The rows come from 5 hidden closed curves, with some noise, and rows from the same curve form a group. Each curve winds through 8 dimensions. The rows are also pushed far along 6 directions, which tell nothing about the answers.
Some rows, each with its group after it:
[ 14   3  13   1  10 -26 -23 -22 -13 -10  -2   1 -42 -17  16 -11  12  -4
  29 -16 -21 -16  -8]
(1)
[ 22 -12   8   1 -22  20  11  21  -8   7  13  47 -38  16 -43   6  25   5
  18  18  37 -10  -2]
(4)
[ 26   5  15  -4 -25  26 -11  51 -38   8  -4  15 -26  57 -45  22 -22  -9
  22 -46  22  -1 -35]
(3)
[ 21  -8   4   2 -31  25 -15 -29  19   7  -8  13  26  13   2  46  23  53
   0  29  36 -12   9]
(0)
[ 34   0  -4   8 -23   3 -15   0  -1  -4  23  29 -12   2   4   5  -5 -10
  15   0  -4 -29  -2]
(0)
[-15 -27  15 -11   0 -20  14 -23  37  22 -12 -21  17  -3  17  -4  26  19
 -32  19  -6  -4  31]
(0)
[ 41   5  12 -10 -35   0 -37 -27  -1  -4  14  18 -28   8  -7  23  28  33
  -1  21  14 -24 -13]
(4)
[ 19  13  16 -39 -14 -12  -3 -33  12  -3 -11   7  16  11  31  24 -19  14
  -1 -24 -19 -19   0]
(0)
[  3 -28 -18  39 -18 -17 -36 -34   7   2  10   4 -44 -32  -1 -32  37  33
  -5  50  -5 -10  -1]
(0)
[ 35  14  52 -32 -16  31   8  33 -17  -4 -13  24 -16  46 -30  50 -22   1
  39 -49  15  -8 -31]
(2)
[ 21  23   3 -12  -9 -21 -40 -46 -28 -27   3   4 -35  -8 -33   4  36  47
 -39  27  10  11 -32]
(2)
[-15 -33 -36  32   0   9  22 -21  13  13  10  36 -15 -32 -13 -33  48  18
  -6  70  32   1  24]
(3)
[ 18   6   1  -2   7   0  29  25 -21   0   5  19 -16  10 -16   0 -24 -34
  14 -31 -10   3 -26]
(2)
[ -4   3  -2 -17 -13   7   5  20 -11  -4  -4  19  11  19   5   0 -23 -13
   6 -31 -12   1 -11]
(1)
[-23 -37  -4  17  20  28  23  26   1   8   7   9  -4  -6 -22 -21  23 -18
  -4  38  17   9  -7]
(4)
[ 10  -3 -26  46  -5  15   6  13 -14   7   8  15  -4 -11  33 -30 -19 -35
  23 -23 -10  -6 -14]
(0)
[-26 -25  18 -54  32  -7  34  -5  19   7 -18 -17  32  11  -7  26   2   1
  -8  14 -10   2  10]
(1)
[-10  -7  -6 -44   7   7  15  -7  10 -14  -6   2  60  14   6  46 -26   3
  -3   6 -18  -1  -6]
(1)
[ 52  10 -28  25 -38  -8 -14 -36  49 -13  28  30  67 -14  79  63 -12  11
  23   4 -14 -50  48]
(2)
[ 23  -5  21  -9 -17   9   2  36 -23  17   7  26 -67  32 -32 -21   6 -16
   6 -27  16  -8 -25]
(0)
[  8   7  -2   5 -20 -23  -6  -1 -13  -2   6  15 -24  -6  -5 -21  12  -5
   3 -10 -10  -1   6]
(2)
[ 22 -30   5  19 -24  11  36  32   8  29  12  43 -38  10 -15 -16   7 -25
  34  -5  11 -22  11]
(4)
[ 40   7   0  24 -35  -7  16 -23  32  13  13  24   7 -14  43   7   9   4
   4  -4   1 -23  27]
(2)
[  2 -24   9 -22 -10   3 -11  11   4   4  -6   7   9  41 -25  30   4  24
 -21   1   9  -7  -2]
(0)
[ -1 -25   1  21   7   8  12  -9   6  15 -14  11 -20  -2   4 -10  12  11
   9   3  10  -3  -2]
(2)
[ 15  11   2   6  13  -3   7  11 -29  -8 -13  15 -17  13   1   4 -34 -20
  29 -56 -19   1 -30]
(4)
[-30 -18 -11  -4 -11  11   6  26  18   3   0   9  35  14  -4   7   8   9
 -12  14  13   7  29]
(0)
[  4  -8  26 -45   2 -15  -3 -25  14   4 -11   9 -28  17 -20  13  25  41
 -29  12  15  -7   7]
(0)
[  6  41  -8  30  17  17 -13  27 -29 -10   6 -33   1  -5 -15   0 -47 -33
  27 -28   0  14 -23]
(4)
[ -7 -23 -13  26  -9  -5  15  25  -8  18   7  35 -51  -2 -26 -46  26  -8
   5   7  18   1  15]
(3)
[-25   6 -23  24  18  33  18  39 -37   3  11  -1  -7  -6 -36 -45   9 -35
 -16  18  29  36 -24]
(2)
[ -6 -29  -7  22 -21  20  31  31  28  18  22   4  29 -12  11 -11   4 -35
  12  28  -7  -7  18]
(1)
[-11 -67   2  -7  -7   2  59  22  30  43 -12  26   8  25  35 -21 -11 -29
  -9 -24 -27 -16   4]
(3)
[ 24  -4 -12  50  10 -25 -19 -46   6 -14   5  14 -36 -40  33 -16  22  18
   0   8 -14 -12  -3]
(2)
[ -9  -4 -10 -11   8   4   2   4 -16   8  -1   9 -14  12 -38 -19  -6  -2
  -4  10  16  -1   2]
(3)
[ 55   3  -2  13 -34  16  -2 -14   4  -3  31  32  -8  -4  -4  27  24   6
   0  34  18 -19 -19]
(2)
[  6 -14   0 -13  -5  10  20 -21  34  10   5  -6  45  -9  46  17  -5  -7
  -1  20 -16 -17   6]
(0)
[-16 -18 -15   6  -3   2   4  38  13  -5  20   3  42   5   6   5 -17 -34
   7   3 -22 -10  22]
(2)
[ 27  -3   8  -7   4  13  16 -23  22   2  -8  25  12  10  13  41 -14  22
  16  -5  12 -21   7]
(4)
[-13  -7   6 -32   0   6  17  22  17  -4  13  -1  52  10 -13  29  -5 -17
   1  19  -3  -7  27]
(3)
[ -7 -10  -7  23   7 -26   9 -17  14  -1   2   0   9 -30  40 -16  25  -9
  -3   3 -21  -2  23]
(3)
[  7  22  38 -35 -21   4 -20  -1 -14  -2 -24  16 -62  27 -27   1   4  44
   4 -32  26   7 -18]
(1)
[  2  -3  21 -22  -5   1  -7 -16  -3  -3 -38  13  -6  27  -4  34 -10  44
  20 -32   5  -2  -7]
(1)
[  4  20  -5   7  14  -7 -16  19 -29 -11  22 -19 -12 -10  -3 -28  -9 -43
 -10 -10 -18   6 -24]
(0)
[-24 -33 -13  17  -5 -15  39   8  28  20   4  -4  31 -22  19 -25   9 -27
  -1  19 -25   0  33]
(4)
[-31  20 -14  18  14 -24 -19  -1 -24 -17  -7 -30 -14 -36  10 -38  -6 -15
  20 -11 -30  24  -7]
(0)
[  8   8   4  -3 -18   6  24  -1   1  14  -8  13  -3   3   6  -1   7   3
   7  -9  15   6   3]
(1)
[ -9 -12  14  -6   5   2  13   1  20  11 -12 -18  21   5   3  22  10   9
   5   7   7   3  19]
(0)
[ -2 -10  10 -19 -18  15  -8 -12  30   9   5   4   6  13 -32  23  33  50
 -31  55  45  -4  27]
(4)
[  7 -16  -1  -8 -28  -8  17 -17  30  10   8  10  27  -7   1  19  19  15
  -6  36   0 -11  28]
(3)
[  9  -6 -25  20   0  26   0  18   2 -14  33   9  38 -13 -11  31   3 -23
  27  45   8  -9   2]
(2)
[  6 -39  16 -21  16 -18   3 -44   2  22 -30  11 -48  17 -33   0  23  48
 -11  16  15 -15  -5]
(3)
[ -1  45   3   0  21   0 -26  10 -22 -30  18 -51  11 -27 -12   9 -24 -30
  19   4 -19  14 -23]
(2)
[-20   9 -18  -6  11  -7 -12  -7 -29  -2  -2 -12 -14  -8  -6 -41   5  -7
 -23   4  -4  17 -21]
(2)
[-28  -5  13 -33  10 -11  18   1  -1   1 -22 -13  32   8   0   5  -9  -5
  -2 -15 -18  11   9]
(1)
[  5  17   7 -11  -4 -18 -10  12  -9  -2   8 -18 -22  -2  -7 -10 -14 -18
   8 -16 -18  -1  -5]
(2)
[  3  15   4 -30  15 -17 -45 -45   2 -30 -15 -16  13   5  16  43 -14  47
 -10  -4 -15  -6 -12]
(1)
[ -8  -5   8 -27  22 -17   2 -20 -17   9 -11 -16 -27   1 -28 -28  -7  -3
 -14   4 -12   2 -18]
(3)
[  7  -2 -18  32  -4 -13  -2 -14   9   8  14 -12   7 -27   5 -22  -9 -17
   9  17 -16 -13  17]
(4)
[ 21 -23  18  -1   3   5  13   0  -3  22  -5  -1 -18  15  -5   1  -1 -14
  10 -10  -4 -17 -20]
(3)
[ 30  -6   4  22   0  -4  -5 -36  18 -12   2  23  -2 -17  26  23  14  24
   3  10  -1 -17   0]
(2)
[ 31   1 -27  47 -26  38  -2  28   2   2  36  22  17   5  12   9  -7 -21
   2  12  21 -11  -9]
(4)
[-14 -17  10 -21  20 -25  -1 -40  -2   7 -28  -9 -29  -1   9 -21  21  32
 -36  -2 -10  10 -17]
(3)
[-14  -6  -3 -22   8 -10  13  -9   7  12 -14 -15  15   9 -26   4 -30   5
   1   4  -9  -2  11]
(3)
[ 22   8  27 -47   1  23  -9   3  -7  -9  -9  14  -3  45 -43  55 -24  27
   6 -10  24 -12 -20]
(4)
[ -1 -24  -5  23  18   3  28   5 -20  18 -12   4 -34  -1 -18 -36 -11 -21
   1 -10  -8  10 -34]
(4)
[  7  -3   2  35  -1   0  -9  18 -11  16   3  -2 -49  -2  20 -45  -6 -26
  10 -34  -7  -5 -12]
(4)
[-34 -24  -2 -15  43 -29  10 -26   1   4 -38 -27  18   3  -1   0 -28  10
  -1 -16 -33   5   4]
(3)
[ 31  20  -1   6   8   7 -36 -23 -12 -18   3 -10   0   3   4  30 -24  13
  10  -8  -4 -13 -28]
(4)
[ 18  16  -9  17 -19  23  -5  33 -24 -11   8  10  11  17 -22  31 -11  -6
  21 -14  16  11 -20]
(4)
[ -1 -11  11 -13  15 -15  20  -7  -7  13 -35   2   7  22  26   6 -31  -8
  20 -62 -27  -5  -8]
(3)
[ -8 -35 -16  16   9  -4  29   3  10  18   3  32 -18  -7  14 -29  28 -13
   0  11   6  -8  18]
(1)
[-12  18  28 -53  -5  14  -8  35 -36 -13 -18  -5   5  45 -43  24 -29  -1
   9 -40  -1  18 -32]
(1)
[-24 -31  -6   1  18 -30  21  -6  12   1 -15   9 -18 -17   8 -20 -12  -3
  19  -9 -39  -1   9]
(1)
[ 35  11  13  23 -10   2   1 -10   3  -7   5   5  -7  -6  -6  23   5  11
  -2   1   6  -1 -12]
(2)
[-51  -7 -11 -17  43  13  10   2  -2 -14 -13 -17  37  -5 -26   0  -1  10
 -23  31  10  27   5]
(0)
[ -8 -23   6  -2  35 -25  21 -32   1  23 -34  -5 -30  -1   3 -25 -10   6
  10 -22 -13  -8   5]
(3)
[ 22  -4 -10  37  -6 -35 -28 -38  -5  -5   0  18 -36 -30  35 -17  26  10
  30 -10 -19 -22  10]
(1)
[ -3  -7 -23  32  24 -27 -16 -61   7  -7  -8 -15 -20 -39 -23 -10  23  50
 -22  54   9   8   8]
(4)
[ -2 -27   0   7 -18  14  -9  17   3  10   2   7 -14  21 -31   8  20  24
 -13  23  23   3  -6]
(1)
[ 16 -29 -42  63 -39  41 -20  48   4   3  49  37  -4   0  -7  -7  21 -17
  12  44  29 -17   2]
(0)
[-39 -54 -24  17  21   6  48  12  22  36 -15  -2  18   1  -9 -33 -20 -15
  -4  18  -7   2  22]
(3)
[-25   5  11 -40   6 -15  24  -2  19  -2  -8 -13  25  -7  -5  11  -1   4
  -7  10 -11  13  24]
(1)
[-17  29   7 -38  25  20 -19  19 -33 -31   3  -4  -6  11 -44  15   4   4
  -2  10  27  20 -22]
(1)
[ 26 -21  -3   9  -5   9   3  10  -4  11  14  25 -16  22  -9   3   9  -9
 -12   1  11 -17 -13]
(0)

New rows. What belongs after each?
[ 26  17   1  -3   3 -11 -39 -47  19 -15  -1  -4  -6  -6  29  27 -17  37
   0  -2  -7 -25   2]
(0)
[ 17 -23   3  -1  -5  10  -8 -15  14  11  -4  -1   7  18   2  21 -10  18
 -10   8  -1 -19 -13]
(4)
[ 13  18  -1 -16  19 -18 -33 -40 -18 -23 -13 -12   7  -1  24  27 -10  16
   7 -20 -20  -8 -22]
(1)
[ 11 -27 -13 -20 -17   6  14 -19  25   5   5  23  46   9   5  38  -3  13
   3  31  -2 -24  15]
(3)
[-16  13  -6 -10  14  13  -3 -11 -12  -9 -14 -11  21   0   9  -1 -17   4
  -8  -7  -2  14 -17]
(0)
[ 37 -20   4  -8 -15  11   5 -32  15   8  -2  25   1  14 -21  42   4  36
   5  29  18 -24  -6]
(4)
[ 27   3  -8  31 -36  10 -14  -9  11  -3  26  11  -6 -25   8   4  29   6
  14  38  12 -11   5]
(1)
[-47 -23 -22  -8  35 -36  19  -2  14  -3  -3 -14   8 -17 -15 -28   6   0
 -41  26 -19  20  27]
(2)
[-31 -42  -2  14  25 -28   1   2  15  10 -11 -20  -4  -5 -13 -24  -5  -2
 -10   8 -29  -2  18]
(0)
[-10 -41 -23  56  -3   6  12  37   8  15  13  19  -1  -3 -10 -20   9 -23
  18  13   4  -8  24]
(0)
[-30 -62   7  21  13   3  59  18  20  55 -21  -1 -13   8 -20 -48  16 -15
 -15  11  10   5  22]
(3)
[ 24  22   4 -17 -37  32 -17  -9  28 -10  28  -8  62  -6  33  47  -5   0
  12  33   4 -20   9]
(0)
[ -2 -15   7  -6 -12  19  -3   1   0  15 -16  30 -44  26 -18 -12  10  38
  -9  -4  36   0  -6]
(0)
[ -1 -11  -7   8  -4  -8 -12  -2   3  -9 -11   8  -2   5  -2  19 -12  21
  18  -9 -11  -3  -1]
(1)
[ 23 -12 -12  38   3 -22 -13 -19 -11   0  -3   8 -29 -13  41 -19 -11 -12
  15 -36 -37 -15 -25]
(4)
[-13 -14 -19  25  -8 -25 -16  -5   6   2  -7   9 -30  -9  18 -24  15  21
  -1  -8  -5   2  17]
(0)
[  8   8  13 -24 -17  19 -14   5  -7   2 -12  -9  19  37 -15  40  -5  26
 -10 -11  20   5 -16]
(1)
[-18   3 -14 -10  -4  -3  -8   9  -1   4   7 -13  14  -2  10 -16  -5 -15
  -1   4  -6  -2  12]
(2)
[ -4 -21  -1  14  23 -11   9  -5   0   8  -3   9 -42 -10 -26 -26   0   0
   6   9   1  -5   4]
(4)
[ 12   7   0  26 -18   6 -12  -6  -2   3 -10  20 -29  -2  20 -12  -1  18
  21 -26   8  -4  -1]
(1)
[ -3 -19  15 -24   1  24  -3 -10  -3   8   2   1 -15  10 -34  -7  28  19
 -31  45  26   1 -22]
(4)
[-21 -34 -14   4  -5  17   9  57 -18  11  12   6   2  29 -29 -21   3 -31
 -24   2   1  12 -20]
(0)
[ 43  19 -17   7 -29  -5  -7 -14   2   1   6  20   1  13  33  32 -15  12
  10 -28   4 -16  -4]
(1)
[  3 -30  -6  12   2 -12   7  -5  -1  16   5  15 -56 -12   7 -48  11 -11
  -4   6 -17  -9 -18]
(0)
[ 36 -12 -20  60 -34   3 -22 -27  15   9   9  20  -5 -16  32   9  22  23
  25  14  12 -24  14]
(0)
[-25 -15  -3  16  29 -27  -4  21 -15  -1   0 -19 -52 -13 -29 -45  -5 -18
  -4  -5 -24  15 -11]
(4)
[  3  22 -20  21 -13   5  -2  20  -6 -10  14   6  26  -5   8  12  -3 -16
  20  -8   9   4  21]
(1)
[ -4 -14  11 -18  11  33  21   8  19  -4   1   8  43  14  -2  33  -5   3
 -19  18  12   1  -5]
(2)
[ 27 -20  18 -20 -20  -9  12 -14  38  19   4  25   1  13  23  15 -11   2
  14  -8 -12 -44  30]
(4)
[-13  -2   6 -15   1  39   1  24  14   0   1  -3  31  22 -17  26 -11  10
  -3  16  30   3   8]
(0)
[-14 -20 -10   9  11   0   7   0  -5  11  -7 -13   9  -9  20 -24 -13 -26
  10  -5 -26  -2 -11]
(2)
[  6 -22   8   6   2 -32  14 -10  15   8  -6 -17   5  -9  18   0 -19 -16
  10 -18 -50 -12   0]
(2)
[  7 -20 -30  59 -19  28 -17  30  -5   1  32   0  14 -16   3 -12  -6 -35
  25  29  -6 -11 -11]
(0)
[-17  -2  -9  -7  12 -34 -12 -26  -6  -9 -14  -4  -9  -4   0 -17   5  23
 -33  -5 -15  10   2]
(2)
[  0  24 -13   8  15  12 -11  12 -37 -14  12   9 -22 -10 -13 -18  17 -21
   8   2  22  13 -17]
(1)
[ 15 -14   1   4 -21 -10   6 -13  15  12  12  10   4  -4   6  -4  27   2
 -14  22   1 -14  18]
(3)
[ -8  -3  16 -37  -8   5 -15  19  -3   0 -16   7 -17  43 -17  16 -23  25
  -5 -31   3  -1 -12]
(0)
[ 18  35  14 -12 -14   3 -33 -20 -20  -3  -1 -26 -25   2 -29   5   5  25
  -8   8  18   9 -23]
(4)
[-16 -35  11 -15   9  -5  51  11  19  18 -14  -1  36   5  -1   8 -15 -23
  10  -4 -27  -1  12]
(2)
[ 19  -9   9  16  -9  35   0  23   2   5   7   3   5  17  -1  18 -11 -10
  11  -2  11  -8 -21]
(2)
[-11 -25 -11   0  16   4  11 -14  18  -9  -2   2  53  -4  19  25  -3   2
 -12  21 -16  -5   4]
(4)
[ 26 -11   3  -8 -26  13  28  16  27   0  23  47  22   9  -1  36   9  -6
  16  16  13 -23  27]
(2)
[-16   0  -9   5   5  -8 -16  28 -10  -6   2 -11  -1  14 -17   1   1  -2
  -7 -10   4  11   9]
(1)
[-12  43  -8  14  14  47 -10  51 -33 -22  18 -22  17  -6 -16   0 -28 -43
  24  -7  16  26 -27]
(1)
[ 23  29  15 -16 -13  14  -9  -7 -27  -7   1   1  -4   7 -18  21  19   4
   9   0  23   7 -24]
(0)
[  1 -45  -4  14  10 -15  24 -18   4  42 -28  19 -51  16   8 -45  -6   6
  -4 -26  -5 -16  -1]
(3)
[-52 -13  -5 -13  23   2  -4  47 -10  -6  -5 -24   5  15 -25 -25 -29 -20
 -14 -12 -18  22  -7]
(0)
[  1  31  -9   3  42 -24 -37 -23 -21 -33   5 -36   8 -19   6   8 -23  -8
  -7 -10 -26   5 -16]
(0)
[ 41  15 -10  20 -15  14  -6   6 -21   0  17  40 -36   3  15  -1  15 -15
  30 -16  24 -18 -12]
(1)
[  2  -2  28 -34 -14  22   7 -19  27   6 -20  -6  43  18   6  50   4  38
   1  12  18  -4  10]
(1)
[ -1  -7   9  10  21  -7  10 -14   5 -12  -7   2   8 -16   8   7  -1  -1
   0  -1 -17   3  -5]
(2)
[ -1   3   7 -21   3  26  10   7  -4   3   1 -10   2  15 -51  19  -1  17
 -22  32  29  17 -22]
(4)
[ -1 -19   7  12   1   1   7  -1  17  23 -14  -2 -20  11   6 -12  -5  14
  -5 -12   8  -5   8]
(4)
[-41 -11  10   2  25  -7   5   7  -3   7 -26 -26 -12  -6 -19 -28 -11   2
   7  -6 -10  18   5]
(0)
[-25  -7  17 -26  16 -17  18 -10  -4  17 -21 -25 -28  -2 -13 -34  12   6
 -30   0  -6  22 -12]
(1)
[-10   8  -7   8   8 -16   5  15  -7   1   3   5 -25  -9  -7 -25  -8 -18
  16 -16  -5   2  16]
(3)
[  4 -21 -14  18   4 -17  13 -42  25  11 -15  14   7 -12  36   0  10  27
  -9   5  -4 -12  21]
(2)
[ 11  -1 -23  33  -5   9   6   0 -11  -9  26  20  -2 -29   6 -21  23 -24
   0  30   1   2 -13]
(4)
[-12  29   1 -14  18 -21 -37 -20  -6 -34 -16 -35  19  -9   2  35 -29  27
  12 -14 -25  12  -6]
(1)
[ 28  -4 -14  25 -25  27  20  11  11  27   6  25  -7  12   6   2 -25  -8
  30  -9  21 -20   7]
(3)
[  2   5   4  14 -20  35  10  30   0  11   8   5   3  -1   7  -9 -17 -28
  40  -6   7  -4  -3]
(0)
[ 18 -12 -51  50  -9   0  -8   9  19  -9  39  22  30 -20  40  14  -1 -22
  15  21  -8 -24  26]
(1)
[ -1  24   7  -6 -11  20 -19  15  -3 -25  16 -14  30 -12 -12  26  -6  -7
  23  21   0   6  -3]
(1)
[ -9  44  11 -51  11   1 -17 -21 -12 -36   4  -5  17 -14  -9  23   6  15
  -3  17   5  11  -6]
(1)
[-16 -15   8 -13  -3 -14  30 -14  13  15 -12   5  -1 -12   2 -16  26   5
  -3  13  -1   6  19]
(1)
[-13 -11  -8 -31   7 -30   6 -16   8  -9  -2  18  -3  -3   7  -1   4  12
 -12   4 -20  -5  14]
(1)
[ 25  33 -19 -10  -5 -18 -11 -18 -10 -14  13   6   5 -12  32  10 -22 -17
  26 -21 -20 -17   1]
(2)
[ 12   2  13 -14  -4  20 -19 -21  -2 -22  11   2  17 -10 -18  33  26  20
   0  49  12  -3 -18]
(2)
[ 23  29  -7   4 -28  16   5  32  -8 -11  32  12  13  -7  -2  17  -5 -35
  35   1   5  -4   3]
(1)
[ -4 -18   4  -8 -11 -15 -16   5 -11   3  -8  19 -38  22 -25 -13  14  22
 -14  -8   4  -1  -5]
(2)
[-15  -3  13 -14   6  -7  15 -22   3  11 -23   7 -35   0 -16 -19  32  40
 -31  11  27  20   3]
(4)
[ 38   7  -5  30 -32  25   7  -4   6   9  14  43 -24  -2   6   6  29  15
  12  13  44 -11   5]
(4)
[-19   8  -6  14   7 -21 -26   3 -24  -8   2 -34 -18 -12 -25 -32  12  -1
 -30   8 -11  25 -18]
(3)
[ 38  25  29 -45  -3  22  16 -24   6  10 -15  -4  32  25  25  51 -39  -3
  25 -34   3 -24 -12]
(3)
[-17  -4  21 -24  20 -16  -9 -21   8 -15 -24   4 -13  -6   1  12   1  28
  23  -9 -10  -3  11]
(1)
[ -5 -26 -19  44   3   0  31  35 -22  14   1  38 -42  -1 -22 -45   3 -29
  13 -17   4  10  -9]
(4)
[ 41   7  -3  -5 -33  15   4 -17  19   5  24  23   2  -5   9  28   5   8
  17  28  15 -26   4]
(3)
